The rows of a group lie close to one hidden flat surface of 9 dimensions, which may be shifted away from zero. Surfaces can cross.
In the rows, zero is written as 128.
Some rows, each with its group after it:
[ 97 157 125 164 176  79 105 162 124 111 144 155  96 152 131 104] -> Q798
[122 156 154 142  66 105 163 184 127 101 117 109 159  81 140 114] -> Q798
[ 89 104 100 122 149 120  73  82 183  95 176 116 139 100 156 118] -> Q50
[135  72 145 183 159  56 139 157  88 119 101 165 166  89 154 115] -> Q279
[145  98 127 130 107 162 126 138 102 129 157 150  85 199 103 138] -> Q615
[147 189  87  93 177 176 125 141 129 144  99 148 121 115 129  81] -> Q470
[146 111 104 137 153 126 158 110  98 140  54  97 105 182 182 178] -> Q615
[102  92 170 165  74  63 128 129 144 109 145  94 150 103 140 168] -> Q874
[129  98 129 151 158  81  98  79 159  78 146 116 113 119 179 140] -> Q50
[124  82 149 115 132 153 195 108  64 132 112 160 156 143 118 112] -> Q470
[124 127 146 101 114  79 179 140  85 143  92 143  88  78 126  97] -> Q470
[ 93 165  79 157 159  96  89 189 149 112 106 104 123 104 191 119] -> Q279
[116  88 133 149 119 125 128 113 136  67 150 121 156 113 178 122] -> Q615
[116  91 106 133 117 112 138 114 138 154 126 120 144 168  95 153] -> Q615
[145 120 117 122 149 148 142 106 110  91 106 118  92 153 190 133] -> Q615
[122 141 105 113 136 186 123  96 164 146 134 111 203 150 101 141] -> Q50
[ 96 162 137 104 131 211 103 161 102  84 180 157 119 110 151  81] -> Q874
[ 76  63 133 133 127  31 155  88 135 125 146 138 126 108 106 110] -> Q874
[142 142 153 154 135 118 114 151 125  97 135 141 143 102 148 119] -> Q50
[133 105 178 131 101 105 153 116 104 152 109 119 155  89 116 157] -> Q50
[118 168  82 126 150 154  97 150 170 139 111 109 190  94 139 118] -> Q798
[ 97  82 177 170 132 101 122  87 108 145 113  89 174 150 154 224] -> Q50
[122 108 134 148 123 110 102 167  99 155 111 119 116 105 153 161] -> Q279
[100 177  85 108  70 166 143 179 171 157 124  87 174 146  85 128] -> Q874
[ 73 137  72 123 193  90 115 172 115 134 107 156 127  68 159  61] -> Q470
[158 108 144 124 132 128 129 139  76 117 115 144  53 119 169 131] -> Q798
[153  97 101  89  87 108 183 124 126 138  93 126 114  89 116  93] -> Q874
[126 106 165 159 121 118 123 140 104 114 167 159 109 179 103 136] -> Q279
[127 131 136 162 201  58 159 102 116 126 117 172 115 187  98 105] -> Q279
[141 105 124 122  92 155  79 159 120 163 132 106 103 103 138 173] -> Q279
[111 121 114 145 163 163 152 128 101 114 115 142 159 192 139 128] -> Q798
[149 108 137 158 132  99 154 170 104 109 125 171 157 114 119  86] -> Q50
[160 107 140 139 143 109 113  81 138  93 126 115  99 131 171 152] -> Q50
[126 167  92  71 150 161 101 121 132 166 124 126  52 117 122 113] -> Q615
[135 141 168 137 110 127  96 109 161 149 186 139 130 161  52 148] -> Q798
[ 61 111 136 101 179 124 127  90  85 128 171 172  61 162 115  93] -> Q874
[ 78  81 140 106  89 141 128 112 115 175 161 123 142 133  79 155] -> Q615
[108  69 147  92 113  80 176 108  86 156 123 163 119  63  92  85] -> Q279
[ 83 137  86 103 127 183 165 156  98 149 101 116 139 178 130 123] -> Q615
[109 111 171 130 120 116 152 132  85 145 145 158 111 146  87 127] -> Q279
[114 130 137  79  62 167 185 127 119 138 120 112 166  97 101 112] -> Q798
[146 123  81  80 181 170 123 116 100 137 108 158  77 113 152  85] -> Q470
[193  77 142 133 127 127 150  80 138  99 169 180 122 172  77  95] -> Q279
[ 98 115 139 104 118 142  78 145 108 164 175 145  66 119 100 134] -> Q615
[167 106 116 125  97 140 133 151 128  90 119 121 120  89 174 111] -> Q470
[158 143  88  96 109 184  91 142 164 111 152 124 117  99 136  98] -> Q470
[106 145 141 104  95 157 126 128 146  74 204 148  97 138 111  76] -> Q874
[126 150 184 180  78 112 134 170 147  73 193 147 165 155  94 114] -> Q798
[212 110 117 134  66 179 165 133 146 101  98  99 166 162 144 153] -> Q615
[104 107 114 100 118 154 148 127 109 135 116 125 151  99 136 114] -> Q798
[105 129 150 103 108 135 134  63 165 115 172 116 142 135  97 128] -> Q874
[101 143 129 155 135 146 106 140 139 146 149 122 155 193  97 163] -> Q279
[134 159 144 119 113 134 124  88 161 118 143  99 104 162 120 159] -> Q874
[109 107 132 131 122 145 116 140 124 111 166 147 144 123 121 107] -> Q50
[110 166 116 120  80 120 107 203 134 147 123 100  95  96 134 132] -> Q874
[ 81 120  86 114 163 139  99 121 133 199 119 123 152 128 101 143] -> Q50
[163 115 139  91 126 199 142  93 103 132 146 158 105 159 100 114] -> Q470
[ 72  54 106 100 144 180 121 133  70 152 143 159 146 100 139 109] -> Q470
[135 116 114 145 176  72 149  82 136 142 106 134 104 191 109 139] -> Q279
[131 101  88 149 109  98 155 186 111 134  99 130 106 169 130 125] -> Q615
[ 64 129 117 110 116  72 103 161 137 155 153 132  93  61 108  94] -> Q874
[196 130 152 125  92 121 129 146 113  96 121 130  55 108 160 126] -> Q470
[ 92 170 133  84  86 151 150 166 115 150 128 127 122  83 104  97] -> Q798
[102 183 126 158 154 159 120 166 141 107 156 147 170 187 108 109] -> Q798
[108 102 128  89 107 107 130  75 161 161 128 107 171  47 102 127] -> Q50
[135 164  83 106 124 126 118 141 162 161  87  93 141  86 134 129] -> Q470

New rows, each followed by its group:
[185  96 124 136 106 170 150 121 123  87 116 124 152 141 162 132] -> Q470
[153 151 107 176 198 100 105 101 175  80 120 127 154 166 162 126] -> Q50
[128 150 199  96  82 165 117  78 138 119 166 105 133  81 119 156] -> Q50
[ 24 127 138 111 126 123 110 120 129 163 174 128 146 123  81 130] -> Q874
[126 117 103 134 136 104  95 102 162 123 165 121  50 205 117 145] -> Q279
[125 142 108 151 182 113 123 130 133 171  92 133 188 136 106 140] -> Q279
[136  51 108 131 115 141 160 108 112 129 128 143 154 163 115 127] -> Q50
[ 99 106 124 100  92  89 104 126 137 183 136 106  81  82 106 151] -> Q470
[165 118 155 151 142 101 149 100 117 101 150 155  59 223 103 133] -> Q279
[ 86  81 121 129 148 102  81 119 131 138 175 155 120  92 115 109] -> Q798
[108 118  85 118 186 120 122 142  96 144  96 147 114  99 164  97] -> Q470
[164 177 164 109 143 137 107 113 125 113 147 146  64 119 128 116] -> Q50
[137 120 154  80 113 139  97  60 137 132 147 102  64  85 146 152] -> Q50
[ 99 139 113 118 167 141 102  92 154 134 165 144 122 159  98 116] -> Q50
[ 53 187  94 106 116 116  87 178 169 168 158 116 115 103  86 108] -> Q874
[ 97 121  84 106 195 178 103 117 113 155 136 160 145 144 119 100] -> Q470
[125 148 149 179 164 135  99 186  87 122 120 145 144 134 162 140] -> Q470
[ 81 112 133 118 124 122 141 100 141  96 181 147 124 148 102  91] -> Q874
[126 137  72  72 120 111 118 111 155 150 102  96  43 101 147 120] -> Q279
[138 138 176 158 142 121 133 117 109 127 123 132 136 153 128 159] -> Q50
[146  88 167 132  69 155 121 154 102  91 163 138 136  87 146 124] -> Q798
[129  82  67 125 154 111 150 104 141 190  72 116 191 127 107 141] -> Q50
[117 139  93 132 146  79  90 142 170 129 125 120 135  56 143 103] -> Q798
[134 131  86 102 111 139 135 102 180 110 142 109 112 159 118 112] -> Q279
[ 98 131 193 131 143  57 125  74 137 116 172 153 107 106  94 116] -> Q50
[191  99 128 112 127  74 164  77 146 115  92 128 120  76 139 108] -> Q50
[132 174 131 136 170 112  96 145 118 175  87 118 125  92 138 156] -> Q50
[145 138 146 153 130 116 174 183  95 143 112 180 184 124  78  86] -> Q50
[104 205 103 122 142 148 115 170 149 114 132 118 101 154 139 109] -> Q279
[ 91 119  68 119 187 122 106 124 126 183  84 116 148 114 143 140] -> Q470
[135 144 110 148 174  99  90  96 170 118 110 102 143 104 170 148] -> Q50
[130  84 122 162 148  77  81 110 158 106 179 147 108 149 120 126] -> Q615
[110 112 136 155 114 118  56 190 108 173 152 127 101 114 122 169] -> Q615
[101 139 153 148  85 151 123 175 103 115 135 105 130 143 152 161] -> Q874
[174 165 134 144 124 133 131 142 155 115  87 105 203  67 158 134] -> Q50
[125 169  93 112 172 146 125 122 137 189  73 110 150 130 120 146] -> Q470
[160 103  70 113 152 147 113 123 127 167  74 111 118 118 157 149] -> Q50
[119 125 165 134 138 136 105 114 117 129 201 174  83 190  71 118] -> Q798
[147 157 128 100 106 191  95 169 129 134 166 154 125  94 102  96] -> Q279
[166  62 125 159  67  90 150 142 151 106 128 116 163 130 121 141] -> Q615
[115 146  94 129 113 182 100 137 182 131 165 111 183 166  94 135] -> Q279
[150 119 115 124 176 110 103 109 141 152 155 181 112 136  72  93] -> Q279
[161 164 154 160 125 172 126 148 140  65 157 146 176 147 136 108] -> Q50
[100 145 132 126  97  92 126  99 176 168 117  72 157 129  97 186] -> Q874
[136  91 112 137 162  67 128 133 110 132 121 167  76 114 130  91] -> Q50
[136  85 131  91 107 176 179 100 102 114 142 160 149 132 104  89] -> Q470
[109 103 100  74 101 150 171 161  83 146 119 154 103  84 118  66] -> Q874
[149 156 113 127 183 149 102  91 143 119 142 144  86 192 127 129] -> Q50
[ 80 113 105  83 162  96 144 143  70 182  87 148  76  63 137  94] -> Q470
[ 94 143 160 100  73 159 118 137 128 117 181 123 113 107 110 120] -> Q874
[142  83 105 134 141 146 105 147  83 165  92 118  95 138 167 175] -> Q50
[112 134 116 130 163 107 109  71 183 113 149 121 161 125 123 124] -> Q50
[ 65 129 118  98 163  91 139 132 104 172 132 163 107  98  91  83] -> Q470
[ 88 150  99 143 172 121  65 138 170 118 148 121 168  91 150 118] -> Q50
[133  67 147 117 106  74 161 115  95 164  99 138 126  72 112 132] -> Q50
[154  76 124 114 108 125 178  62 140 103 126 119 122 167 128 131] -> Q615
[132 116 115 122 125 143  99 178  99 140 123 141 107  79 154 118] -> Q50
[107 158 173 104 127 120 111 125 113 157 156 147 101  85  89 117] -> Q50
[170 119  79  87 170 167 127 118  99 144  75 134  77 108 177 115] -> Q470
[105 138  93 113 149 148  61 146 166 138 166 139 151  72 125  98] -> Q798
[146 129 164 155 161  74 136  35 166 122  98  89 163 141 143 190] -> Q50
[118  96 175 156  84 106 127 155 102 117 145 127 137 106 135 149] -> Q798
[139  66 126 125 141 126 145  62 128 129 136 139 138 164 110 140] -> Q798
[122 127 142 118 133 137 105 136 107 136 151 149  94 113 125 119] -> Q50
[131 117 119 130 137 195 129 151  97 104 124 140 154 141 164 119] -> Q798
[133 157 143 172 164 138  89 130 144 142 150 135 146 199  99 166] -> Q798
[ 96 136 145 134 146 152  80 146  90 191 112 105 115 126 144 195] -> Q50
[184 138 118 156 139 121 128 138 162  55 132 143 160 104 163  81] -> Q50
[115  77 156 162 134 111 123 114 104  88 166 150 115 168 138 136] -> Q50
[103 134 123  94 173 158 115  60 122 123 112 103 107 123 179 150] -> Q615
[115  97 115 141 134 148 115 100 152 114 162 129 165 169 113 138] -> Q615
[126  69 102 166 172  89 121 108 117 130 108 127 127 165 158 157] -> Q50
[125 166 102 119 159 135  95 152 148 128 146 149 110 116 122  89] -> Q470
[183 114 104 125 123 112 146 137 124  77 112 132  58 140 175  99] -> Q615
[ 70 125 141 136 143 111 120 104 144  70 214 158  96 183 108  89] -> Q874
[156 106  91  87 116  72 160  73 173 132 108 113  87 102 115 101] -> Q615
[104 136  89  77 117 158 143 114 141 157 133 126 115 134  96 107] -> Q615
[102 144  82 109 190  77 174 122 116 146  73 153 128 100 130  65] -> Q470
[125 132  98 144 156 139  81  99 191 114 151 112 177 131 135 135] -> Q615
[136 157  67  73 183 208  76 121 127 178 117 136  93 119 129 117] -> Q470
[117 118 156 147 133 111 148 127 106 132 133 144 144 152 105 133] -> Q470
[128 116  60 135 111  70 134 166 180 129 126 132 132 122 101  82] -> Q615
[137 147 128 163 159  59  73 137 160 138 135 127 101 109 129 143] -> Q798
[100 160 119 123 121 152  96 156 121 180 121  96 111 145 121 176] -> Q279
[117 175 128 161 182 116  88 149 123 175  83 104 158 118 147 179] -> Q50
[144 104 131 190 155 154  69 126 142 106 157 124 166 189 151 181] -> Q615
[162  72 125 119 156 122 133  81  97 132 118 150  61 160 142 136] -> Q470
[144 154 121 114 110 127 107 149 142 131 131 123  95  92 127 117] -> Q470
[132 136 135 131 162  99 181 123 112 119 111 175 162 120 102  68] -> Q279
